The same things were measured in two ways. Each way mixes the same 11 hidden numbers, adds some noise and spreads widely along 7 directions of its own, which tell nothing about the thing.
In the rows, 128 means zero.
Some things both ways: the first way, then the second way.
[110 105  68 145  89  86  65 145 154  92 140 138  58 114 146 115  51  61
  56 195 138  84 166]
[158 124 112 111 183 116 199 135 127 155 150 160 144 136 120 134 156 111
 119 111 126 114 134  83  53]

[130 137  73  91  99 140  53 148 151 129 112 149  79 107  89  97 102  56
  72  93 101 150 100]
[152 133 160 131 107 102 187 131 147 147 118 119  93  96 154 141 202 128
 141 136 141 174 143 173 132]

[ 99 101 169 144 117  98 166 190 106 120 164 143 112 136 111 138  74 136
 132 161 163 101 160]
[161 127 135 170 108 115 174 120 105 194 166 149  80 125  95 109 113 128
 141  92 127 104  91  28  97]

[182 111 186 179  94 108  75 183 137 137  95 186 127  59 111 118 155  94
 129 168 165  55 102]
[146 141 184 167 119  92 143 116 136 162 108 128 128 160 122 121 160 121
 146 162 137 143 131 127 137]

[106 157 138 129 115 109 100 149 106 107 144 150 150 160 105 134 137 126
 140  86 135 112 133]
[101 117 115 146 124 190 133 106 131 155 145 166 118  83 100 104 117 130
 129 133 107 139  88  88 129]

[155 123 164 144 206 116 119 114 109 190  94 138 135 119  77  87 156 121
 101 121 102 161 181]
[134 102 167 117 127 114 171 127 106 150 151 131 115 122 114 105 163 106
 135 134 116 152 120 107 157]

[ 90 134 119 116 177 147 131 137  95 149  85 118 124 140 129 140 109 109
 126 114 112 184 127]
[133 145 132 158 107 115 138 127  90 164 100 132 108 156 110 149 113 144
 142 117 146 118 124 104  76]

[142 135  99 122 141 125  81  70  91 131  53 151 122 145 124 124 123 132
 110 124 112 184 127]
[129 130 136 176 122 105 130 108 154 182 121 129 119 144 155 141 171 131
 129 185 112 164 119 131 132]

[133 116 151 152  92 114 126 109  82 107 158 145 152 168 138 122  99 152
 180 154 158 100 118]
[116 139 115 167 163 157 151 140  94 118 118 140 132 177  64 132  78  98
 128 142 173  69 106 138  32]

[ 98  89 162  88 148 104 181 149 133 132 165 117  66 116 107 145 125 137
  87 110 117  91 166]
[148 134 125 212 120  85 150 126 162 179  95 148 115 177 181 109 192 100
 121 194 121 163 149 166 110]

[110 152 100 105 171 159 116 140 147 140  75 166 131 103 119 121 115  79
 149  84 120 170  86]
[141 155 122 205  96 104  71 120 107 129 128 116 114 126 154 116 110 121
 121 122 151 116 143 129 140]

[190 108 149 164 122 151  79 141 102 128  81 121 156 106  95 121 135 100
 156 159 140 108  90]
[ 92 123 101 104 120 166 162 114 146 125 179 138 109  48 112 159 171  88
  90 141  78 151 132 114 143]

[125 105 207 127 143 110 151 159  87 159 161 102 130 130  82 150 143 138
 129 134 109 122 144]
[147 133 173 117 110 120  86 120  87 148 133 120 160  81 122 127 156 131
  95 106  81 158 102  90 185]

[109 144 116 129 124 133 121  95 100 111 116 125 143 168 118 118 100 146
 145 105 120 156 152]
[115 113 121 131 141 149 152 124 106 140 164 157 121 110  82 121 108 115
 126 125 158  95  81  89  95]

[182 124 140 148 135 120  82 124 111 143 130 144 121  95 101 123 188 102
 138 125 143  84 115]
[162 132 206 144 135 131  81 121 110 118 105 141 182  84 107  87 151 128
 108 118 133 154  70 118 175]

[157 124 121 183 146 108  72 127 103 103 118 107 132 145 118 123 147 106
 116 168 154  57 156]
[128 118  89 116 158 133 170 139  92  98 144 142 126 130 132 103 129  92
 130  94 160 111 185 139  83]

[118 122  99  75 180 169 170 116  77 172 187  97  42 190  82 112 119 137
  90 105 108 176 125]
[129 110 174 143  98 127 142 127  99 144 140 124  90 103 106 127 126 129
 130 117 110 160  96  95 145]

[121 133  73 131 130 130  89 101  75  99 133 112 105 190 137 132  91 114
 114 162 134 134 118]
[143 161 158 120 148 119 164 147  61 105  84  98  96 155 110 156  90 109
 141  94 124 145 192 111  71]

[ 77 146 129  92 123 138 156 117 107 106 133 111 112 152 135 148 131 153
 135  69 113 134 142]
[127 114 178 119 109 152 107 120  91 125 111 159 140  97  80  99 121 129
 119 104 116 150  76  62 149]

[132 120 106 132 134 120  99  85 114 108  73 110  98 109 125 162 144 133
 120 129 139 101 155]
[133 116  99 185 114  84 134  93 125 113 170 137  64 146 120 114 113 103
 144 107 191 113 153  50 111]

[113 150 107 149 137 111  73 170 106 116 156  87 128 148  90 156 144  85
  79 106  96 145 175]
[107 122 124 134 118 121 152 108 117 186 161 138 108  81 142 165 136 144
 137 136 132 153 114  84 126]

[146 109 164 164 128 111 100 107  85 139 110 103 170 148  80  92  96 137
 148 151 127 127 173]
[165 141 146 136 126  93 192 145 112 167 150 133 122 133 112 128 160 117
 141 121 174  83 128 151  93]

[155 108 107 109 169 160  96 111  93 146 118 107 150 185  93  98  84 113
 139 118 107 201 137]
[151 172 182 106 156 119 145 143  62 135 105 127 132  88  98 166 104 118
  96 120 123 144 141 113 102]

[154 133 118 152  96 130  85 127 100 113 134 138  87 159 121  91 113 127
  77 163 125 112 144]
[127  93 138 152  94  96 139 119  93 142 153 108  96 146 145  87 147  92
 160 123 143 143 120  72 176]

[143 120 174 126 114 133 137 168 106 132 152 134 109 129  69 113 115 146
 124 148 134  94 130]
[186 149 177 163 117  88 108 133 137 190 124 135 164 101 167  97 187 135
 119 154 134 137  77 135 173]

[164 104 169 137 189 105  83 171 133 191 137 151 178  82  84  84 140  59
 141 118 107 146 166]
[119 130 122 144 155 165 167 122 123 134 129 145 127 100  87 137 133 100
 118 138 138 129  92 113  80]

[112 142 139  82 164 118 134  98 106 155 161 184 130 182 125  91 114 143
 155 104 125 151 124]
[135  89 119 123 139 155  64 129  92  88 195 126 169  81 135  76 129 132
  92  62  85 120 115 125 178]

[133 114 108 121  52 120  48 143 135 112 159 124  98 146 110 102  98  78
  88 113 113 111 112]
[107 126 160  92 123 142 163 128 122 131 133 133 134  89 109 154 170 113
 110 140  87 162 148 146 141]

[142 148 146 155 247 162 161 172  87 178 127 126 121 135  81 113 162  98
 123 139 123 142 114]
[127 107 111 113 147 140 177 147  62 134 148 129 131 112 103 126 125 117
 137  95 183 101 100 144  79]

[104 140 170 114 172 156 158 151 128 135 105 121 134 119 111  99 104 139
 156 133 127  95 144]
[130 111 117  80 143 125 199 137 104 108 171 151 116 112  88 124 140 102
 136  85 173  89 139  96  84]

[141 150 158 138 113 143  86 159 146 115  77 174 146  97 138  94 143 111
 137 124 135  76 113]
[126 111 147 116 126  99 185 122  96 108 120 123 105 153 108 113 145  98
 172 112 202 129 154 111 109]

[130 120 158 105 182 133 127 144 126 163 101 160 131 109 115 104 123 107
 130 133 114 135 120]
[155 168 202 183 119  59 169 119 130 189  73 101 109 180 139 172 163 125
 155 180 130 169 165 134 109]

Other things, the second way, with their names:
<575>: [126 123 161 158 126  83 138 117 151 148 144  93 113 155 156 162 162 126
 145 168 116 159 139 130 137]
<645>: [ 88 129 137 183 107 141 136  99 181 174 133 179 124 135  86 137 147  90
 119 228 140 118  57  76 119]
<620>: [133 170 173 137 126  91 157 126 107 151 115  94 107 115 130 198 127 120
 135 136 126 153 161 104 108]
<432>: [140 110 135 158  96  64 153 114 134 162 133 141 112 128 186 110 188 119
 157 138 181 157 146 115 152]
<684>: [114  95  80 150 118 132 119 125 124  88 164 115 111 139 139 109 134 114
 142  94 154 109 130 126 108]
<289>: [ 83 113 118 160 147 175 125 126 109 180 110 188 164 138 106 116 119 120
 104 199 123 130  75 150  94]
<384>: [152 128 113 186 130 104  96 134 114 138 141 149 129 151 152  93 124 112
 105 134 134 111 125 117 115]
<624>: [179 141 135 159 135  88 128 125  92 118 149 101 117 118 129 111 145 130
 127  83 180 109 154 163 124]
<177>: [118 119  80 171 122 145 127 110 115 140 167 116 102  96 131 125 130 106
 125 121 139 125 106 104 124]
<623>: [136 114 132 102 149 163 123 148  89  85 102 145 168 120 107  94 137 115
 114  92 137 124 105 143  97]
<552>: [106 156 113 143 137 150 140 123  92 151  85 154 129 165  90 126  95 100
 135 163 156 103 124  94  76]
<611>: [111 107 121 148 128 150 109 109 126 145 154 165 145  70 120 131 141 125
  93 131 110 153  71  83 132]
<385>: [171 142 192  96 145 115 117 168 108 117  99 118 163 124 144 138 154 145
 104 118  91 149 113 160 115]
<493>: [116 109 179  78 142 129 181 124 134 173 137 142 156 135  82 154 189 140
 127 168 101 141  99 143 125]
<699>: [117 148 121 163 125 120 116 109 153 167 137 136 118 111 159 152 146 129
 113 172  95 157 144 119 135]
<639>: [173 144 183 143 118 120 109 149  89 149  75 120 174 144 123  96 153 131
 136 113 135 126  79 134 130]
<421>: [129 120 139 171  91  83 103 123 121 176 166 127 108 103 180 141 151 120
 103 145  84 161 126  88 174]
<733>: [106 132  87 155 132 112 132 110 115 158 133 156 130 113 156 143 137 107
 120 146 156 138 146  92 106]
<499>: [162 138  97 165 126 114 114 145 111 140 152 116 120 130 158 119 131 127
 116 100 124 102 124 130 100]
<103>: [ 86 126 120 141 119 128 122 126 118 109 121 129 114 139 136 151 124 103
 122 167 139 142 155 147 115]
<316>: [116 177 173 163 136  99 170 112 101 174 108 148  78 167  61 195  53 144
 153 164 190  99 138  74  39]
<87>: [ 82 104  98 142 131 168 142  83 140 103 179 129 101 103  84 116 140  73
 120 138  99 144 143  76 155]
<273>: [121 168 176 164 122 120 148 132 180 158  89 111 119 159 130 182 163 106
 124 220  85 155 121 153 107]
<118>: [158 130 179 136 135 134 112 125  68 140 104 150 144 149  68  83  89 151
 149  93 172 102  75  76 110]
<732>: [157 126 131 166 134  95 124 111 114 136 115 138 104 143 146 106 140 127
 132 122 152 159 139  94 119]
<261>: [117 146 192 119 155 132 158 123 124 129  98 139 120 147  81 160 120 119
 123 176 110 159 136 118  98]
<33>: [134 146 153 121 176 142 171 116  95 143 142 142 152 100  63 136 112 114
 133 124 181  99 103 101  90]
<157>: [125 123 119 136 139 170  70 123 116 100 122 138 154 106 132  90 123 109
 101 123  88 149 102  96 150]
<107>: [167 134 137 141 134  95 113 145 102 119  98 106 131 166 165 109 157 117
 127 126 128 144 147 151 122]
<380>: [116 144 140 187 112 155  75  99 144 113 102 107 118 137 119 107 128  91
 123 164  84 164 111  84 165]
<463>: [130 113 170 107 113 116 177 136 135 130 147 140 122 144 101 118 170  99
 133 131 103 125 140 109 133]
<529>: [144 148 138 126 136 169 121 136  76 107  77 140 140 139  90  84 105 109
 130  93 124 122 129 107 101]
<150>: [153 150 162 165 117  74 165 120 136 183  90 132 119 168 137 155 160 140
 162 150 169 138 129 110  85]
<618>: [141 111 128 108 126 135 141 141 137 145 157 139 133  98 145 137 160 161
 126 104 110 131 103 140 107]
<805>: [ 68 122  76 166 105 133 131 102 113 104 151 118  80 151 116 145  98  88
 150 146 169 110 170 107 109]
<31>: [135 128 138 124 125 109 142 114 116 143 168 121 123  91 139 138 161  98
 104 112  72 157 161  72 163]
<62>: [147 143 121 129 146 114  72 129 113 128 169 135 171  97 158 133 130 152
  88 101 103 108 156 145 136]
<258>: [136 130 147 151 115 113 175 115 117 221 132 128 109 110 130 147 175 133
 132 165 114 162  95 115 134]
<766>: [115 113 143  90 131  89 163 146 129 141 177 142 107 106 163 174 147 151
 119 144 135 137 166 163 114]
<74>: [150 159 183 140 130 133 135 109 109 172 128 123 133  93  74 130 116 115
 143 139 150 118  48  33 144]
<20>: [126  90 180  86 141 113 164 140 106 120 161 123 126  88 134 138 155 138
 137 119 148 162 109 149 143]
<668>: [160 157 140 184 130  84 150 136  94 122 121 130  74 134 113 147  91 117
 131 122 216 103 131 124  60]
<709>: [126 134 171 132  87 110 158 146  99 131  97 113 109 134 141 113 163  91
 144 143 125 155 165 161 159]
<99>: [129 107  90 164 130 120 151 129 113 172 170 153 112 115 153 111 151 118
 107 132 114 132 137 139 114]
<775>: [154 129 112 161 124 108 109 123 100 114 160 117 110 125 143  99 115 105
 127  78 127 116 150  68 134]
<547>: [108 126 150 114 135 135 138 125 136 145 154 158 166 102 108 151 142 127
 115 135 117 113 111 107 115]
<237>: [114 102 112 119 150 137 207 138 117 121 138 166  90 122 105 134 134 107
 130 131 170 134 129 134  53]
<164>: [138 117 197 125 133 104 186 109  77 140 133  90  55 122  89 143 109 113
 167 118 142 184 116  44 140]
<513>: [ 97 148 126 152  86  97 145 122 125 146 133 112  79 151 137 169 127  95
 144 165 133 125 165  97 123]
<175>: [154 145 130 127 161 150 120 119 128 100 133 132 150 106 101 116 136 119
 112  96 122 117 129 114 106]
<220>: [132 143 160 136 141 121 160 133  92 129 120 131 107 138  87 137 103 112
 137 138 167 117 126 119  92]
<213>: [112 119 111 102 127 149 170 122 176 191 172 174 154  76 134 134 201 106
 104 184  95 127  78 105 141]
<219>: [125 135 156 147  79 106  98 104 103 142 144 123 102  89 140 118 132 118
 128 109 104 163 150  53 197]
<591>: [120 137 141 121 126 166 136 157 117 113 105 143 154 103 112 140 142 106
  99 129  99 127 103 152  90]
<707>: [141 146 131 184 138 128 132 111 127 148 110 136 126 127 128 111 140 111
 127 141 131 145 139 125 115]
<243>: [157 165 146 144 141 120 127 145 137 173 104 169 157 115 152 135 140 148
 108 147 126 123 120 136  86]
<276>: [100 126 158  95 124 155 131 110 103 107 118 125 119 107  93 120 139  92
 120 142  89 172 149  92 170]
<536>: [155 135 150 116 166  99 166 148 114 127 129 117 154 140 153 134 158 127
 138 116 146 128 175 180  95]
<119>: [164 143 203 132 121 111 143 145  68 175  97 126 124 111 122 129 137 138
 111 119  83 175 122 124 140]
<205>: [127 106 130 105 146 151 119 152 118  99 161 141 148 113 119 116 119 120
 114 112 126 100  83 114 106]
<415>: [111  80  76  91 120 144 182 135 154 118 221 150  90  73 141 132 180 119
 107 102 101 125 140 141 117]
<137>: [130 121 106 142 132 120 152 147 128 103 133 106  96 168 163 115 133  97
 148 124 121 130 168 127  97]
<277>: [ 89  94  70  74 160 150 198 139 119 118 170 142 114 110 130 168 149 112
 123 122 130 129 147 135  61]
<114>: [155 130 186 137 156 133 141 145 126 208 123 147 183  94 138 123 182 131
  95 194  92 157  50 168 147]
<768>: [146 101  81 169 110  77 136 104 134 126 160 132 117 133 164  92 184  98
 147 105 198 119 130  93 133]
<328>: [105 140  90 154 184 151 141 127 102 117 130 160 124 142  92 158  70 123
 109 144 171  98 131 130  20]
<310>: [151 148 142 186 131  92 118 124 116 128 109 140 124 161 131 110 116 114
 140 136 190 108 140 122  98]
<700>: [121 123 129 139 123 132 130 113  80 182 144 134 173 111  82 120 149 108
 132 141 183  86  35  93 136]
<742>: [111 102  89 127 144 103 118 110 102 138 218 139 144 101 114 157 119 145
 118 102 195  72 101 103 103]
<695>: [138 156 162 166 119 141  88 119 170 136 117 133 133 104 135 140 147 124
  95 163  55 163 114 110 148]
<270>: [159 150 158 152 136  96  87 120  93 155 121 135 168 122 118 125 129 125
 112 128 157 111  83  78 133]
<476>: [124 120 133 165 132 123 122 111 155 161 151 155 130 126 129 129 136 144
 130 160 142 125  93 115 114]
<322>: [166 116 117 167 114  80  99 141 128  98 135 131 138 118 190  94 186 109
 104 107 158 138 148 176 141]

Some of these things the first way, each followed by its name:
[ 91 147 109 111 139  84  98  87 130 100 111 152 155 142 126 136 124 111
 137  77 115 129 141]	<707>
[142 118 144 139 144 120 118 137  75 138 118 129 124 171  79 126 116 132
  97 139 117 163 125]	<258>
[119 154 122 155  99 127  95 153 130  66 110  98 102 108 132 163 162 126
  96 116 132  53 160]	<432>
[121 111 131 139 136 107 132 161 129 120 128 152 111 135 115 141 109 111
 103 113 140 135 144]	<99>
[ 46 166 155  54 127 105 179 115 123 118 187 145  97 144 119 145 110 165
 121  87  83 133 149]	<575>
[118 130 120 123 107  85  51 142 135 151 143 145 123  94 118 103 125  66
  96 116  95 145 172]	<684>
[125 129 148  83 179 138 132 103  86 166 159 101 113 176  84 110 138 159
 128 105 106 147 181]	<476>
[121 149 120 167 158 114  80 168 134 131  91 125 145  82 122 143 138  70
  98 127  98 151 176]	<277>
[151 134 159 144 194 165 153 126  84 149  57 132 144 114 109 134 144 155
 172 144 149 141 133]	<415>
[156 119  94 107 141 162  78 102  88 155 152  97  73 192  95  98 108 109
  90 155 113 150 122]	<742>
[159 137 178 176 190 132 129 157  79 173  75 159 123 108  95 136 187 134
 140 160 164 102 118]	<118>
[108 137 122 147 208 145 195 115 107 129  72 119  79  97 121 177 148 145
 129 135 149 122 134]	<384>
[129 140 107 161 121  96  52 139 131 115  80 131 138  85 101 164 148  74
  99 113 113 144 151]	<699>
[174 151 135 131 155 160 106 137  85 145 156 130 115 159  95 110 172 144
 122 122 129 128 146]	<20>
[136  91 174 144 120  80 100 132 106 126 179  88 150 146 100 130 111 125
 114 162 114  91 197]	<31>
[103 150 155 113 119 129  96 150 142 122 112 139 162 121 122 117 128 102
 142  81 100 128 124]	<805>
[149 143 145 205 125 129  96 141  91 130  97 111 120 108  91 121 141  88
 106 167 117 106  88]	<700>
[180 125  98 114 106 192  60 152 118 137 103 134 104 169 112  90  97 121
 104 129 128 179 142]	<766>
[141 124  84 119 203 192 119 127 106 173 116 101 107 120 120  85 107  65
 144 135 114 171 112]	<591>
[142 148 122 110 213 136 134 175 129 191 131 182  57  95  66 108 153  81
  56 121 107 166 110]	<164>
[127 132 121 168 128  92  64 113  82 109 154  52 173 135  94 164 137  96
 127 139  90 133 192]	<620>
[143 124 107 119  75 101  39 133 137 119 117 182 133 118 133  99  99  83
 109 118 114 154 138]	<157>
[147 108 197 150 188 110 133 152  81 174 106 144 201 116  99 118 112 137
 180 162 133 174 179]	<499>
[162 109 155 105 207 167 138 136 102 174 132 112 105 144  92  99 149 134
 143 147 141  93 136]	<310>
[106 138 176 129 120 135 133 135 114 111 108  98 157 135  91 108  90 156
 140 125 103 124 171]	<213>
[139 145 105 186 152 132  77  91  88 117 119  59 139 134 121 139 159 105
 140 149 125  94 173]	<547>
[ 63 151 123  65  99 143 166  83 103 103 144 115 102 148 118 133  71 160
 148 103  91 155 112]	<273>
[ 99 137 225 130  80  86 133 102  90 117  89 158 189 145 124 131 127 198
 159 107 110 135 155]	<493>
[160 115  76 150  91 136  66 155 138 100 106 145  84 106 134 126 125  76
  89 121 147 121 138]	<237>
[106 147 154 130 174 136 142 139  96 153 102 144 145 114 117 105 120 116
 149 134 115 150 121]	<639>
[145 125 173 114 105 167 125 209 139 133 152 140 104 106 114 128 140 111
 126 116 132  91  96]	<103>
[ 87 121 186  96 101 105 150 130 110 111 159 112 155 153 112 137  91 166
 147 110 101 129 167]	<270>
[ 89 143 188 167 124  97 151  98 117 110  72 117 173  84 136 141 136 163
 172 116 123  99 191]	<463>
[150 141 156 158 144 106  77 166 135 126 130 175 158 109 124 104 140  91
 142 160 146  75 137]	<536>
[139 114 130 110 123 113 106 137 117 118 104 155  87 123 122 149 139 134
  95 133 142 109 136]	<732>
[225  90 103 121 154 159  40 106 105 199 100 145  77 142  88  61 129  85
  85 165 127 160 118]	<261>
